The rows come from 5 hidden closed curves, with some noise, and rows from the same curve form a group. Each curve winds through 8 dimensions. The rows are also pushed far along 4 directions, which tell nothing about the answers.
In the rows, 128 means zero.
Some rows, each with its group after it:
[136 116 140 148 127 162 116 117  98 126 119 124 144 114 141 147 151 135
 153 124 126 140] => Q_225
[135 120 140 144 151 154 124 135 104 122 130 149 135 133 140 134 130 134
 123 146 129 124] => Q_225
[159 162 110 133 162 141 130 160 107 114 128 116 118 129  98 116 112 163
 152 116 143 125] => Q_310
[150 147  67  95 138 128 163 141 109 151 144 100 131 143  64  88  68 134
 185 133 176 144] => Q_225
[155 142  95 142 120 148 118 123  99 141 145 110 116 117 102 122  94 137
 153 105 145 138] => Q_225
[132 128 151 128 137 122 132 123 144 105 117 142 132 138 115 117 151 151
 133 145 119 135] => Q_253
[117 118 120 143 156 139 107 101 117 127 134 119 157 146 119 110 131 115
 111 131 123 105] => Q_253
[165 144  94 165 151 168 135  68 107 149 158  94 100 146  65  82  87 173
 200 126 166 139] => Q_225
[114 146 127 107  96 112 146 147 141 135 119 129 130 105 132 137 144  97
 109 127 133 152] => Q_310
[163 146 124 121 109 121 153 152 125 113 141 124 126 114 122 105 105 144
 143 124 136 132] => Q_378
[183 157  60  97 165 127 158 186  81 119 134 121 130 103  87 108  79 175
 146 134 156 160] => Q_881
[157 147 103  98 123  82 169 140 145 149 136 151  90  88 112  77 113 143
 143 141 144 153] => Q_310
[107 119 176 111  77  99 148  82 195 133 107 155 108 149 111  72 164  94
 142 135 115 158] => Q_881
[138 148  93 102 132 128 155 169 107 140 117 109 119 111 125 136 114 130
 137 119 150 159] => Q_310
[106 135  99 164 141 154 113 143  98 123 161  67 185 139 150 180 117 113
 107 130 143  60] => Q_253
[121 141 129 146 103 150 123 124 124 137 110 112 134 127 143 143 138 111
 127 117 128 132] => Q_881
[111 182 101 139  91 142 164  90 160 147 169  57 134 172  51  86  87 100
 173 126 185 114] => Q_378
[119 120 174 153 108 119 105  94 148 110 151 125 121 144 112  94 160 108
 113 107 117 117] => Q_881
[105 177 120 122 117 126 155 160 155 123 137  93 143 147 101 143 126 115
 147 137 158 101] => Q_881
[138 128  98 139 126 127 130 142 123 118 148 118 126 123 144 138 115 131
  98 125 123 124] => Q_225
[125 125 165 169 127 158 109 100 125 129 135 145 126 147 118 115 151 120
 143 138 131 112] => Q_225
[137 114 109 138 152 131 103 119 112 141 119 143 118 143 125  98 114 126
 110 121 119 123] => Q_253
[125 129  98 145 163 132 103 113 114 136 137 118 116 131 102 119 134 136
 116 120 130 125] => Q_253
[129 144 160  87  80  81 164 164 174 106 108 162 162 110 146  88 146  90
 119 144 112 119] => Q_310
[131 134 117  89 128 116 150 122 125 145 122 145 130  97 129 116 104 118
 123 132 130 158] => Q_378
[158 132  71 149 145 147 112 116  99 165 147 119  77 141  97 129  60 168
 151 125 155 129] => Q_310
[134 144 119 112 134 134 149 142 115 135 110 111 125 103 138 137 134 136
 147 117 137 154] => Q_310
[119 137 113 131 104 126 138 131 143 133 157 125 143 151 108 124  94 103
 123 149 145  98] => Q_881
[157 105 145 151 163 161  88  92  97 117 127 142  95 147  98 109 123 170
 149 103 117 155] => Q_378
[150 140 120 138 147 138 125 121 130 133 135 151  85 139  98 119 101 163
 148 134 137 136] => Q_881
[123 128 128  96  98  99 161 137 157 142 103 135 130 128 140 102 128 109
 145 135 128 137] => Q_310
[132 141 124 118 127 130 126 172 114 103 130 131 149 117 128 150 132 122
 100 129 126 134] => Q_881
[142 141 115 103 156 135 151 208  86 110 116 143 161 102 158 161 124 134
 114 146 135 131] => Q_225
[131 102 130 129 129 136 105 147 103 132 119 151 119 122 169 169 110 130
  94 122 112 128] => Q_253
[110 142 167  93  77 110 161  97 170 141 121 136 140 120 119  73 135  71
 142 122 131 147] => Q_310
[199 108  86 153 197 169  91 113  51 141 108 133  81 124 106 110  90 221
 180 104 130 163] => Q_378
[146  96 121 121 155 153  98 129  91 127  99 168  94 130 132 137 125 142
 106 107 104 193] => Q_225
[111 128 143 105 137 130 119 157 118 120 115 150 145 125 126 142 143  98
 104 125 122 138] => Q_225
[106 154 119 148  94 134 134  88 156 155 136  94 128 146 100 103 124  97
 144 126 149 113] => Q_378
[127 121 172 131  94 112 116  67 163 138 136 151  89 145  90  51 134 101
 131 104 122 151] => Q_881
[120 125 167  93 115  97 128 113 150 131 130 155 131 124 112  84 120  98
 130 119 123 122] => Q_378
[132  98 143 138 102 143 133  74 132 140 127 133 134 130 147 114 123 122
 144 135 118 141] => Q_310
[102 171 128 107 105 112 156 135 158 143 131 106 126 120 118 122 125  94
 125 121 148 125] => Q_378
[109 137 146 149 149 121 126 155 121 104 144  85 183 103 178 179 167 135
 127 132 126  51] => Q_378
[112 154 120 114 152 131 144 142 126 115 132 111 151 103 126 157 147 130
 108 137 133 138] => Q_378
[145 142  92 102 159 121 134 191  91 120 146 102 153 136 107 132  76 142
 145 121 157  94] => Q_378
[145 133 123 132 123 149 137 151  95 145 118 121 137 112 145 140 117 133
 168 128 147 122] => Q_225
[155 124  91 135 151 134 129 123 101 156 115 115  88 103 146 138 111 173
 153 114 134 150] => Q_253
[130 128 146 124 140 127 116 113 134 110 131 139 123 143  87  98 138 132
 131 123 125 144] => Q_378
[130 149 140 108 132  90 151 148 159 123 128 155 126  97 134 112 142 134
 129 149 124 111] => Q_881
[161  86 142 138 124 137  92  92 113 148  91 189  53 108 159 109 133 146
 113  94  85 194] => Q_225
[ 99 151 154 199 102 168  88  98 137 114 164  88 157 151 122 167 144 107
 112 122 133  64] => Q_310
[ 98 155 131 143 124 132 117  96 147 138 172 111 141 139  92 123 111  93
 110 132 147  88] => Q_378
[148 132 126 108 156 113 143 170 125 108 101 142 122 121 132 132 139 171
 136 142 123 141] => Q_253
[105  88 151 118 158 121  97 144 114 122  85 158 151 122 191 151 171 108
  78 123  83 121] => Q_253
[113 136 152 119 118 124 127  85 158 141 135 154 107 146  87  73 125  94
 126 126 131 145] => Q_225
[163 108 109 148 114 143 140  94 118 135 161 115  99 157 105  93  76 155
 162 126 147 140] => Q_881
[144 157 106 104 124 126 170 110 142 127 137 109 128 136  63  77 109 141
 176 140 158 162] => Q_881
[148 135 112 152 160 154 129 115 101 135 136 104 120 121 125 131 124 164
 167 123 142 124] => Q_225
[123 136 131 104 107 124 137 137 131 123 130 139 138 121 110 135 115 111
 112 133 132 150] => Q_253
[144 101 114 149 142 165 110  84  93 149 137 123 116 144 131 135  81 151
 141 124 132 133] => Q_253
[147 139  92 115 170 157 136 145  88 134 123 101 123 146  98 124  88 152
 165 113 154 148] => Q_310
[143 122 129 123 132 115 119 143 124 114 140 162 116 108 125 136 125 146
  99 141 117 137] => Q_253
[ 99 135 145 129  93 124 150  86 151 134 172 103 177 119 129 122 120  83
 130 146 143  91] => Q_310
[105  82 139 176 157 166  63 125  92 143  83 134 105 130 215 214 173 134
  82 104  86 123] => Q_378
[140 105 130 145 125 130 118  64 130 149 153 152  96 114 115 104 120 139
 126 138 125 150] => Q_310
[140 153 138 109 123 132 146 128 138 122 102 131 118 132  94 102 127 142
 150 127 135 166] => Q_253
[130 140 149  84 112  94 143 183 147 116  72 168 119 109 148 119 155 115
 105 125 107 163] => Q_253
[125  95 147 112 149 135 125 128 118 120 126 138 114 143 138 149 124 143
 133 120 120 148] => Q_881
[132 150 123 100 149 122 144 165 128 124 126 143 125 110 125 150 111 144
 134 138 135 130] => Q_881

New rows. What belongs after each?
[127 129 135 136 135 121 118 137 126 126 154 146 139 130 115 116 123 116
 127 142 136  91] => Q_225
[126  98 120 119 139 135 132 118 111 123 150 123 149 143 128 136 105 128
 127 140 133 124] => Q_881
[126 135 122 143 109 143 125  95 127 150 108 120 132 121 129 110 138 112
 136 124 126 140] => Q_881
[123 128 166  76  76  78 143 115 176 151 105 198 111  98 134  77 121  84
 112 133 106 150] => Q_310
[111 125 132 133 110 126 118 141 118 147 139 114 152 130 137 143 121  96
 150 123 146  81] => Q_225
[158 125 112  89 122 133 151 112 117 144 122 153 107 124  93  97  71 146
 151 134 141 184] => Q_253
[ 92 135 185 140  98 126 123 101 160 128 113 124 146 115 148 130 194  89
 136 119 115 116] => Q_225
[138  94 143 191 132 199  85  64  84 131 133 116 132 151 124 148 143 144
 159 121 125 140] => Q_225
[134 132 139 129 125 135 114 115 126 144 132 161 104 149  82  85 113 111
 146 126 142 135] => Q_225
[119 141 170 110  99 112 146 154 137 131 100 141 153  80 171 137 174 101
 143 127 121 121] => Q_225
[169 107 114 152 128 150  98  90 103 153 122 154  65 120 125 104 102 156
 143  98 117 169] => Q_225
[109 128 146 131 139 138 117 156 111 114 100 113 154 106 168 180 184 123
 126 113 113 126] => Q_225
[150 160  96 142 139 134 156 127 126 119 159  98 140 135  80  95 114 151
 166 148 161 116] => Q_225
[130 123 151 114 122 115 124  78 150 123 136 165 120 112  92  88 141 125
 117 141 115 164] => Q_253
[139 143  90 137 178 148 120 170  76 108 156 104 149 101 124 184 124 162
 108 134 142 121] => Q_310
[122 108 174 153 108 143 110 108 133 106 116 157 146 128 138 126 187 113
 121 140 106 138] => Q_225
[103  73 180 128 102 119  91 138 123 141  91 175 133 113 207 164 174  87
 108 115  90 113] => Q_225
[122 134 105 104 157 127 147 176  98 122 146 100 184 112 155 170  96 126
 127 138 144  82] => Q_310
[135 114 147 130 115 127 122 150 130 104 115 151 152 133 157 132 139 119
 110 135 104 114] => Q_310
[ 89 151 102 192 157 161  89 154 104 129 157  52 158 157 147 210 135 122
 107 119 150  33] => Q_378
[130 166 107 136 106 139 153 109 131 138 137  85 157 117 104 106 123 115
 154 132 153 123] => Q_881
[140 114 103 138 132 140 125 137 115 120 132 131 117 129 153 142 116 133
  91 123 112 148] => Q_225
[138 129 164 122 114 100 113 124 145 121 111 180 113  89 143  92 164 115
  94 123  97 142] => Q_881
[127 114 146 123 102 106 149 124 145 122 140 132 155 107 163 121 140 115
 122 143 119 110] => Q_881
[157 165  64 101 173 130 152 195  81 113 162 107 153 107  88 141  78 155
 128 139 166 127] => Q_310
[122 123 156 150 111 137 124 143 127  97 151 108 162 131 159 160 141 121
 114 124 121  92] => Q_378
[111  84 125 167 182 167  86 102  99 126 118 109 117 159 158 176 155 152
 122 113 109 127] => Q_225
[148  51 167 145 158 163  67  88  99 141  57 201  54 155 168 133 141 166
 115 103  74 197] => Q_253
[158 122 137 123  91 114 145 139 141 121 112 159 121 114 151  97 128 127
 129 135 112 145] => Q_310
[104  86 188 142 104 147 106  93 144 102 110 144 124 157 141 144 180 110
 109 115  96 165] => Q_881
[168  84 131 139 158 153 100 113  92 130 101 179  59 143 125  92 130 157
 125 102 104 204] => Q_310
[103 130 118 122 149 125 139 119 136 132 135  98 142 142 120 129 136 119
 140 129 139 114] => Q_225
[154 117 130 104 128 124 119 155 105 134 108 187 110 119 108 100 118 125
 134 129 125 162] => Q_225
[ 92  90 184 150 112 163  94  51 142 128 114 138 131 171 121 117 166  88
 123 113 105 153] => Q_310
[146 146 128 117 120  97 164 132 147 120 142 119 147  97 132  98 133 145
 155 146 135 107] => Q_378
[143 105 120 122 122 131 128 109 112 135 131 142 143 113 141 119 110 130
 126 137 120 138] => Q_378
[175 112 119  83 127 109 160 137 123 137  76 175 107  88 157  98 116 169
 159 136 108 187] => Q_310
[127 146 154 128 111 119 136 154 139 119 121 132 127 115 149 118 153 105
 117 113 123 123] => Q_310
[166 113 123 112 181 124 141 198  86 102 109 129 117  92 193 177 131 195
 132 115 113 137] => Q_378
[196 148  78 141 166 167 125 124  78 136 128 128  64 126  75 101  72 201
 162 108 147 192] => Q_378
[185 122 104  76 129 102 152 126 125 144  97 193  62  80 125  64  98 156
 124 114 107 224] => Q_225
[104 127 174 110 113 120 134 127 159 118 130 147 121 138 127 140 140 108
 124 127 122 131] => Q_881
[104 130 179 123 109  99 134 138 174 112 135 144 121 134 142 133 160 111
 118 131 116 102] => Q_881
[106 137 118 125 143 104 116 159 121 131 122 111 161 116 146 129 152  99
  99 124 128  86] => Q_881
[183 125 104  69 134  96 172 154 111 142 101 176 113  57 155 103  95 169
 145 142 120 180] => Q_310
[152 143  82 106 189 117 122 188  78 143 131 110 132 107 131 142  80 165
 150 116 151  87] => Q_378
[135 133 101 117 138 133 144 166 111 118 130 126 136 120 154 148 113 126
  93 130 124 140] => Q_225
[103 148 135 106 123  94 130 145 159 133 117 137 139 115 128 143 140 118
 119 142 125 100] => Q_310
[141 116 164 161  84 162 118  44 134 151 125 145 108 140  99  75 135 116
 180 124 134 156] => Q_225
[124 156 124 139 137 149 123 103 122 129 129 112 130 114 103 130 138 133
 129 123 134 147] => Q_378
[115 131 102 112 120 126 162 167 121 127 130  94 171 129 157 155 124 107
 127 141 143 112] => Q_225
[ 93 136 161 148  98 116 126 137 162 117 117 112 148 132 157 143 193  91
 118 124 118  98] => Q_225
[149 124 109 131 143 149 104 140  94 134 109 138  92 116 135 143 119 144
 120  94 118 166] => Q_225
[155 154 133  85 115  84 167 180 156 107  98 160 142 102 134  88 133 137
 141 144 119 130] => Q_310
[152  82 159 104 140 116 100 110 116 140  97 197  81 122 141  92 118 140
 125 106  96 170] => Q_378
[127 123 176  86  66  79 155 143 164 113 104 195 147  52 182 119 181  88
  76 146  86 166] => Q_310
[154 131 135 161 110 162 121  53 126 152 130 128  91 143  78  72 121 142
 192 118 144 163] => Q_225
[133 116 109 156 127 133 113 131 122 116 149 121 127 128 151 147 126 132
  94 122 113 115] => Q_225
[121 108 154 160 141 134 123 119 133  97 157 114 144 135 158 157 155 146
 112 138 115  95] => Q_378
[126 130 145  94  97 101 153 118 150 127 139 163 121 105 105  75 143  86
 105 134 128 176] => Q_310
[119  96 161 177 138 153  84 153 107  93 108 133 160 118 216 213 185 145
  88 129  82  88] => Q_310
[152 140 115 146 145 149 138 103 112 140 139 110 116 121 110 107 117 158
 177 127 148 131] => Q_225
[132 133 127 143  94 120 116 143 136 124 132 133 119 121 139 127 138 107
 110 112 119 120] => Q_225
[ 99 118 128 134 143 122 118 168 108 136 143 103 169 121 177 184 131 106
 128 129 138  50] => Q_225
[148 147 118 113 148 122 156 172 105 133 119 121 138  82 160 142 131 151
 157 132 140 116] => Q_225
[171 108 106  55 156 101 165 175 102 130  96 181 105  83 150 118  96 165
 136 135 119 192] => Q_881
[137 145 130 155 133 141 117 173 104  97 149  94 141 125 140 165 137 140
 111 110 134 101] => Q_881
[141 120 174  97  58  89 151 113 168 118 107 200 131  67 158  91 165  96
  93 145  90 180] => Q_310
[181  63 127 176 174 184  81  97  59 146  93 169  67 123 177 148 131 199
 153 112  99 176] => Q_225
[138 136 116 131 100 129 134 102 127 133 162 117 149 109 108 111 108 114
 142 126 140 121] => Q_225
[123 135  85 107 150 132 145 165 101 135 135  93 156 138 111 144 102 125
 155 129 159 114] => Q_225
[188 101 104 118 152 143 116 138  78 156  89 176  61  93 165 128  86 184
 140 108 110 188] => Q_310
[115 161 101 104 171  93 140 187 126 141 120 100 129 103 149 150 134 138
 131 120 143  84] => Q_253
[130 140  96 122 118 124 158 153 131 148 120 101 119 142 139 121 108 121
 151 126 148 124] => Q_225
[136 113 124 118 136 142 134 155 106 118 113 154 132 121 161 146 127 124
  91 134 112 157] => Q_225
[115 111 153 141 140 147  97  87 132 137 124 156  97 152 117 112 135 113
 110 114 113 148] => Q_225
[137 144 101 121 129 118 145 164 129 130 130 124 114 119 151 131 109 126
 102 120 129 129] => Q_225
